There are 10 hidden switches. A switch that is on adds its own fixed numbers to the row, and there is some noise. The rows also spread widely along 13 directions, which tell nothing about the answers.
In the rows, zero is written as 128.
Some rows, each with its switches (1 for on, 0 for off) after it:
[102  40 125 124 116 161 100 120 111 116 116  63 146 111 103 168  62 138
 130 108  77  76  76 107 176 194 110 159   4  76 175 117 119 134]	1 1 1 0 1 1 1 1 1 1
[112 126 121 111 165 115 123 130 131 138 127 113 121 161 121 119 118 117
 138 148 139 137 125 119 158 130 141 130 101 156 138 103 131 124]	0 0 1 1 1 0 0 0 0 1
[159 142 184  72 155 132 173 165  96 118 111  97 134 170 146 138 118  82
 145 116 143 130  95 129 165  86 194 168 176 167 143  63 110 119]	1 0 1 0 0 0 0 0 0 0
[ 81 107 115 126 145 105  89 111 196 139 134 131  93  98 135 136 161 119
 134  87  83 182 145 180 117 171  96 142  79 117 135 103 145 149]	1 1 1 1 1 1 1 1 0 1
[135 110  83 158 130 149 114  95 205 142 189 132  61  82 109 108 148 133
  77 152 151 147 146 105 121 183 108 111 108 112 148 153 160  36]	0 0 1 1 0 1 0 1 1 0
[ 89  99  52 174 106 122  77 123 178 111 111 159 107  51 107  83 105 147
 112  93  92 135 112 141  98 193  88 124 100  87 136 167 114 140]	0 0 0 1 0 1 1 1 0 0
[126 144 101 140 114 121 127 129 104 119 132 117 118 178  89 125 116  99
 128 172 155 121 153 114  93 103 146 136 174 172 103 143 130 104]	0 1 0 0 0 1 1 0 0 0
[ 84 113 142 147 186 126 120 129 142  69 122 150 123 106  86 104  89 148
 162 140  83 111  60 134 138 146 138 134  98  77 200 146  65 167]	0 0 1 0 0 1 1 0 1 0
[147 129  85 156  86 121  96  76 131 163 157 104 113 109 117 119  88 128
 106 132 153 126 164 131 118 153  93 127  95 104  84 149 147 119]	0 0 1 0 0 0 0 0 0 1
[119  70 120  98 152  80 118 192 131 130  94 124 159 110 127  72  43 133
 171 112 108 120  75 145 182 125 132 184 101  97 113  96  80 175]	0 0 0 0 1 1 0 0 1 0
[ 89 113  54 133 118  98  80 126 136 122  79 123 122 114 147 122 115 111
 108  89  96 145 115 130  86 154 106 120 134 140 109 120 141 140]	0 0 1 0 0 1 1 1 1 0
[155 114 149 139  84 152 118 120 107 142 140 133 142  97 103  93  73 118
 154  98 130  87 138 138 135 110 139 173 122  86 129 156 124 156]	0 0 1 0 0 0 0 1 0 1
[ 66  79 105 110 142 116  69 169 132  86 147 114 137 106 111 146  47 142
  92 165 106 164 107  67 120 127 138 178  99  80 155 147  90  91]	0 0 1 1 1 0 1 1 0 1
[ 68 106 152  99 170 118 103 139 143 100 116 137 138 172 113 159 123 126
 133 148  88 151 112 108  99 106 121 150 127  99 162 118 110 120]	0 1 1 0 0 1 1 0 0 1
[105 151  91 185 154 109  92  51 133 112 168 136 111 136 117 124 110 117
 122 160 110 126 138 141  83 113  81  97 123  73 117 127 122 129]	0 0 1 1 0 1 0 1 1 1
[111 159 136 117 134 122 125 119 142 131 125 141  92 113 127 120 141 114
 118  81 116 153 108 117 111 116 136 110 154 154 156 125 132 134]	0 0 1 0 1 1 0 0 1 1
[103 139  94 141 117  92 140 162  80  78 100 120 151 135 102 119  78  89
 169 115 116 117  88 144 118 116 142 166 182 152 124 108  76 187]	0 0 1 0 1 1 0 1 0 0
[113 118 115 136 127 138  96 119 108 121 104 117 124 133 123 124  98 118
 122  98 105 112 121 129 125 132 147 139 106 128 135 126 125 141]	0 1 1 1 0 0 1 1 0 0
[ 74 113 102  99 207  89  81 121 119 127 106  91 136 231 142 169 111 113
 111 186  99 155 130 106 128  96 116 109  88 143 110  63 131 101]	0 1 1 1 1 1 1 0 0 0
[ 75 132 105 124 153 122  67 109 136 120  90 161 134 110 149 108 116 132
  95  69  65 136  91  99  79  97  85  91 147  80 149 124 124 134]	1 0 1 0 0 1 0 1 1 1
[110  79  93  99 153  66 123 171 128 138  99 125 163 146 118  80  70 115
 197 145 132 123 107 157 158 143 112 176 111 130  89  96 110 188]	0 0 1 1 0 0 0 0 1 1
[105 143 129 128 172  80 126  85 138 128 143 134 154 128 147 152 125  81
 167 139  78 168 141 204  87 113  85 141 126  78  82  88 125 189]	1 0 1 0 1 0 1 0 0 0
[ 85 142  90 144 234  53 101 126 151  75 142 107 114 130 142 133  75 140
 110 197  95 195  73 140 147 121 104 131 112  73 126  74  49 127]	0 0 1 0 1 1 1 0 0 0
[ 64 121 101 108 151  67  86 151 144 104 169 113 107 138 112 144  85 110
 112 184 132 203 141 112  93 113 135 156 127 144 106 129 108 124]	1 0 1 1 1 0 1 0 1 0
[116 130  86 138 148 141  87 113 127 159  81 159 136 120  95  63  90 135
 126  89  88  95 102 104 125 117  79  80 117 122 128 153 133 152]	0 1 1 1 1 1 1 0 0 1
[107  99  78 157 194  71  91 106 164 124 136 101 111 150 134 102  94 148
 120 188 124 138 129 140 148 155  98 130  74  84  95  94 106  99]	0 1 1 1 0 1 0 0 1 1
[ 73 158 131 148 115  77  87 121 153 107 160 127  59 136  92 120 127 145
 136 124 148 179 146 163 110 129 153 140 114 171 129 136  95 175]	1 0 0 0 0 1 0 0 0 0
[135 133 138 148 174  74  81 125 149 141 146  97  81 131 147  81  74 157
 102 148 144 163 145 151 168  88 157 158  92  90  99  94  80 109]	1 0 1 0 0 1 0 0 0 1

New rows, each followed by its switches (1 for on, 0 for off):
[103 117  73 189 125 111  82  86 135 120 150 117  94 128  87  92  89 146
 133 155 141 102 143 133 124 152 113 121  77 113 121 154 120 136]	0 0 1 1 0 1 0 1 1 1
[120 137 131 135 125 144 112 119 112 113 152  98  91 151 100 135  99 133
  97 151 166 125 131  78 142 128 170 133 106 152 158 142 117  84]	0 0 1 1 0 0 0 0 0 1
[126 120  45 188 138 101 112 110 144  96 146 107 105  87 113  99  85 137
 117 159 137 129 113 148 142 193 114 139 101  97 112 127  94 123]	0 0 1 1 0 0 0 1 0 0
[134 132 125 153 137 102 118 114 116 107 128  96 115 131 143 129  98 117
 134 125 126 125 121 160 144 122 142 162 117  95 120  91  96 137]	0 0 1 0 0 1 0 1 0 1
[ 89 100 116 110 171 127 119 161 177 102 116 156 117 119 105 103 126 146
 120 134 104 139  75  98 136 152 115 130 133 107 173 121 103  93]	0 1 0 1 0 1 0 0 0 0
[145 138  90 124 199  98  94 105  89 146 104  94 153 190 163 109  78 112
 107 155 108 117 105 124 155  73 104 105 126 106  79  45 118 110]	1 1 1 1 0 0 0 1 0 0
[106  82  87 124 138 133 103 146 159 143 138 130 102 144  68  76 100 156
 134 167 159 110 109  91 160 167 122 116  84 161 152 153 132 101]	0 0 0 1 0 1 0 0 1 0
[114  95  87 108 143 109  65 150 135 162  95 140 146  70 125  65  21 154
 105  91  88 131  67  83 156 111  74 122  92  73 125 139  96 150]	0 0 1 0 1 1 1 0 1 1
[ 97 120  72 156 152  98 112  98 151 103 145 119 117 111 111 131 107 128
 130 163 112 144 111 137 103 167  85 119  99 101 122 135 119 130]	0 0 0 0 1 1 1 0 1 1
[145  85  93 132 132 128 170 129 168 120 174 100 141 101 114 143 140  83
 151 179 138 132 140 164 133 200 107 173 116 107 116 111 150  91]	1 0 1 0 1 0 0 1 0 0
[128 154 126  85 199 130 125 162 132 129  83 164 133 156 139  86 120 112
  99 131 111 146  78  78 121  54 136 101 211 139 153 107 109  81]	0 0 1 0 0 1 1 0 0 0
[111  71 113 100  74 133  87 181 132 162  75 110 120  97 114  80  90 125
 126  29 115 113 125 117 160 152 145 170  97 166 132 125 139 147]	1 1 1 1 1 1 0 1 0 1
[ 97 101 131 128 159 108  88 123 137 118 103 121 126 140 143 121  99 144
 121 113  94 126 106 132 130 126 130 134  91  90 125  98 113 128]	0 1 0 0 0 1 0 0 1 0
[105 146 106 146 145  91  85  99 147 133 127 111  84 148 154 134 131 133
  89 118 120 165 150 137 109 120 125 119 117 119  99  92 125 104]	0 1 0 1 0 1 0 0 0 1
[155 151 142 130 111 141 143 112 111 137 121 135 137  91 134 107 113  90
 150  51  93 109  99 171 130 106 117 133 152 111 128  98 116 179]	1 0 0 0 1 1 0 1 0 0
[ 90 144  97 149 137  83  91  89 168 125 192 132  88 115 113 136  96 128
 104 160 131 183 135 126 102 128  82 121 122  94 108 128 107 128]	0 0 1 1 0 1 0 0 1 0
[136 195  87 162 152 114 101 103 124 125 146 164 103 118 101  66  89 131
 104 131 131 133  94 110 117  69  95  86 195 121 128 136  91 130]	0 0 1 0 0 1 0 1 0 0
[105 102  83 105 150 118 100 144 104 134  75 106 155 182 132 118  87 118
 117 129 113 104  94  99 138 119 105 112 113 134 110  84 120 118]	1 0 0 1 0 1 0 0 0 0
[132 154 126 133 128 104 112  95 136 142 141 126 100 120 156 119 120 104
 109 107 134 154 155 136  98 104 134 129 147 119 100 115 142 120]	0 0 1 1 0 0 0 0 1 1
[142 119 135 133 124 158 116  85 107 140 120 115 134 124 125 126  97 123
 133  89 104  79  97 117 142 123 114 117  98  91 155 118 137 137]	0 0 1 0 0 1 0 1 1 1
[125 159 188 117 196 138 155 128 110  55 116 116 122 148 156 172 128 105
 113 135  85 140  67 121 122  84 183 141 167  90 190  79  70  97]	0 0 0 0 0 1 1 0 0 0
[100 164 102 138 149 126 114  88 179 155 176 160  72 141  70 102 173 142
 138 158 161 157 153 123 119 160 103  76 109 186 155 168 167 128]	0 0 1 0 1 0 0 0 0 1
[107 124 108 150 106 121 124 144  88  79 117  75 109 131  98 143  65 128
 111 130 136 112  92  99 150 149 173 154 112 150 152 130  73 128]	0 0 1 0 1 1 0 0 0 0
[116 123 168 138 126 134 130 127 113  88 125 117 120 155 113 141 121 119
 144 131 126 108 135 136 113 111 178 166 127 114 154 129 106 124]	0 0 0 0 0 1 0 0 0 1
[140 157  99 124 129 126 140 167 163 153 152 155  70 127  74  54 137 112
 109 140 181 150 140  91 132 109 151 120 205 218 133 159 138  76]	0 1 1 1 1 1 0 0 0 0
[143 117 137 126 111 102 126 136 127 150 156 124 127 134 103  85  84 102
 159 130 141 120 145 155 131  92 126 166 144 121  82 115 116 152]	1 1 0 1 0 1 0 0 1 0
[108 107 139 131 146 141 100  88 142 165  94 143 130 168 108 100 144 141
 169  95 108  86 143 159 135 138 113 105  65 124 144 130 157 174]	0 0 1 0 0 1 0 0 0 1
[125 130 128 134 116 136  97  96 125 146 137 149 122 103 123  99  92 118
 129  75 102 112 119 130 120 110 114 123 119  98 125 133 135 161]	0 1 1 1 0 0 0 1 1 0
[125 115 127 115 189 136 142 114 133 110 106 105 149 156 143 147 125 116
 124 145  93 111  69 113 153 144 102 112 114  85 163  75 107  95]	1 0 1 0 0 1 0 0 0 1
[100 166 124 171 150 115  92  56 126 112 148 122  82  92 111 131  97 141
 119  96  91 140 103 140 124 147 112  98  68 104 150 136 105 180]	0 1 1 1 1 0 1 0 1 1
[116 106 148 143 139 140 169 142 156  72 136 116 101 127 128 149 166  83
 127 144 129 128 141 133  90 157 196 170 168 127 157 129 128  69]	0 0 1 1 0 1 0 0 1 0
[141 139 153 134 119 145 110 121 121 138 104 119  92  79 114  76  84 155
 121  41 113 101  77 122 175 141 157 130  95 129 165 134  97 166]	1 1 1 0 0 0 0 0 1 1
[134 112 107 139 142 137 125 147 147 109  99 151 135  74 136  78  97 124
  96 106 102 114 106 102 112 140 130 146 166  71 133 143 105  80]	0 1 1 1 0 0 0 0 0 1
[175 155 152 148 123 144 169 110 121 126 134 145 112 100 120  89 139  84
 172  94 132 106 136 196 126 119 174 158 162 138 132 122 127 164]	0 0 0 1 0 0 1 1 0 0
[131  72  75 156  55 152 101 124 115 130 162  93 122  99  79 117  61 120
 113 144 166  88 159  95 121 177 139 166  89 121 110 185 148  97]	0 0 1 1 0 0 0 1 1 0
[ 96 112 141 128 134 118  85 120 126 122 113 115 125 147 130 129 103 136
 125 106 106 123 123 137 122 115 137 135  91 102 129 111 109 147]	1 0 0 0 0 1 0 0 0 0
[119 106  93 119 107 120 109 135 137 148 141 125 134 118 101 108  74 113
 122 133 130 129 131 109 129 132  98 140 118 116 107 138 124 127]	0 0 1 1 1 1 0 0 0 0
[103 138 128 131 133 150 121  96 193 125 148 173 101 101 132 135 196 110
 107 105 100 158 144 128  64 141  95 111 169  99 163 140 170  78]	0 0 1 0 0 1 0 1 0 1
[101 144  88 144 179 113 102 132 143  92 123 121 109 111 125 111 107 128
  84 163 114 160 107 106 106 130 137 115 143 118 133 135 102  94]	1 0 1 0 1 0 1 0 0 0
[140 117  83 118  92 118 115 126 125 151 131 115 140 107 129 120  81 114
 109 123 142 130 132 107 119 145  95 146 140 109  91 134 135 114]	0 0 1 0 0 0 0 0 0 1
[132  88 109 123 115  99 149 171 118 105 108 100 149 102 111 108  60 112
 183 106 116 108  66 171 181 167 124 191 104 110 116  86  62 193]	1 0 0 1 0 1 0 0 0 0
[175 114 157 110 147 154 192 102 160 166 163 126 131 139 128 122 171  56
 164 140 138 108 153 160 137 130 123 140 139 132 120 100 184 101]	0 0 1 1 1 1 0 0 1 0
[111 134 102  96 130 116  83 145 150 157 129 160 110 141 118  94 111 123
  97 113 128 154 126  86 110  83 101 114 172 143 118 119 140  95]	0 1 0 1 0 1 0 1 0 0
[141  86  65 166 135  99 115  96 145 132 156  89 129 105 122 129  80 118
 129 168 120 126 128 160 139 175  82 156  84  71  84 107 123 116]	0 1 1 0 0 1 1 1 1 0
[101 153 126 136 246  94  78 115 140  99 122 137 117 143 149  93  94 150
 108 168  89 162  83 135 138  74 134 110 120  77 148  88  78 119]	1 0 1 0 0 0 1 1 0 0
[133 125 154 137 193 155 127  86 107 115 139  92 133 185 110 147 107 123
 135 188 120  97 114 129 148 120 149 117  74 106 157 110 122 110]	1 0 1 0 0 0 1 0 0 0
[122 111 100 131  91 125 108 102 146 143 137 109 115 124 124 150 120 125
 115 120 137 132 142 130 115 162  93 136  94 111 113 128 143 114]	0 0 0 0 0 1 0 0 0 1
[130  95 110  87 155 102 122 137 108 149  73 104 175 138 179 124  82  96
 142  88  84 114  88 133 156 114  98 141 105  93  97  52 125 147]	0 0 0 1 1 1 0 0 1 1
[145 135 131 117 167 135 147 121 168 136 168 140  97 129 125 105 147 103
 109 169 156 148 138 105 117 118 148 122 169 134 136 129 150  58]	0 0 1 1 0 0 0 0 1 0
[152 115 127 164 145 184 162  73 133 118 153  99 121 127  92 143 132 118
 132 154 124  70 103 121 157 185 119 103  71  98 175 135 135  91]	0 0 1 0 1 1 0 0 0 0
[110  87  83  83 167 117 102 138 120 152  58 112 159 131 176 118  96 111
 117  94  82 124  86 116 143 147 108 110  86 124 110  78 151 133]	0 0 0 1 1 0 1 0 1 0
[116 133 122 130 124 113  98  97 129 171 124 150 131 169 117  84 132  91
 147 126 130 113 186 144  74  70 110 116 160 134  79 138 168 140]	1 0 1 1 0 1 0 0 1 1
[133 102 147 117 154 133  99 108 145 162 149 128 123 146 115 111  98 126
 129 158 130 123 154 116 127  94 122 136  98  91 123 143 147  98]	0 0 1 0 0 1 1 0 1 1
[156 132 103 130 139 157 134  97 151 141 142 148 129  76 141 105 121 101
 104  98  97 116  96 110 117 140  84 106 157  82 132 121 145  90]	0 1 1 1 0 0 0 1 1 0
[102 130 124 147 131  94  90 105 118 120 101  87  99 143 158 137 116 119
 100  93 107 137 144 144 105 120 147 134 117 121  99  94 123 128]	1 1 1 0 0 1 0 0 1 1
[ 97 131  69 111 144 116 109 122 126 133 101 140 135 134 114 113 107 110
 127 123 100 125  83 102 100 129  69  91 146 139 127 118 126 141]	1 0 0 1 0 1 1 0 1 1
[151 120  98 167 133 100 124 127 108 105 128 104 121 113 132  94  72 115
 129 143 137 107 119 151 133 116 148 165 139  93  97 109  95 117]	0 0 0 0 0 1 0 1 1 0
[125 154  95 153 161  92 123  96 123 118 125 123 119 129 126 115  94 113
 140 143 112 136 102 156 118 118 104 117 137 110 105 110 101 159]	0 0 1 0 0 1 1 0 1 0
[142 140  97 148 140 102 160 130 111 119 126 132 133 132  87  75  99 105
 184 147 139  94 105 152 135 127 120 132 156 146 112 126 107 169]	0 0 0 0 1 1 0 0 1 1
[118 148 119 138 123 109 100 100 134 145 144 125  96 105 124 120  96 109
 108 101 111 152 138 125 107 105 113 126 128 117 108 134 123 138]	0 1 1 1 1 1 1 0 1 1
[103 150 117 139  96 113  83  86 125 139 124 142 124  86 143 134  91 117
 106  48  81 148 120 139  93 126  82 121 123  80 105 127 115 182]	0 1 1 1 0 0 0 0 0 0
[ 71 139 112 143 136 136  72 126 160  99 120 126  63 115 112 124 132 151
  59 115 120 166 124  91  94 139 163 107 122 150 175 162 113  82]	1 0 1 0 0 1 1 0 0 0
[102 120  50 180 158 123 136 110 152  80 104 139 123 100 119 102 152 111
 124 143 100 106 104 130  86 186 103 107 148 108 143 143 131  99]	0 0 1 0 1 1 0 1 1 1
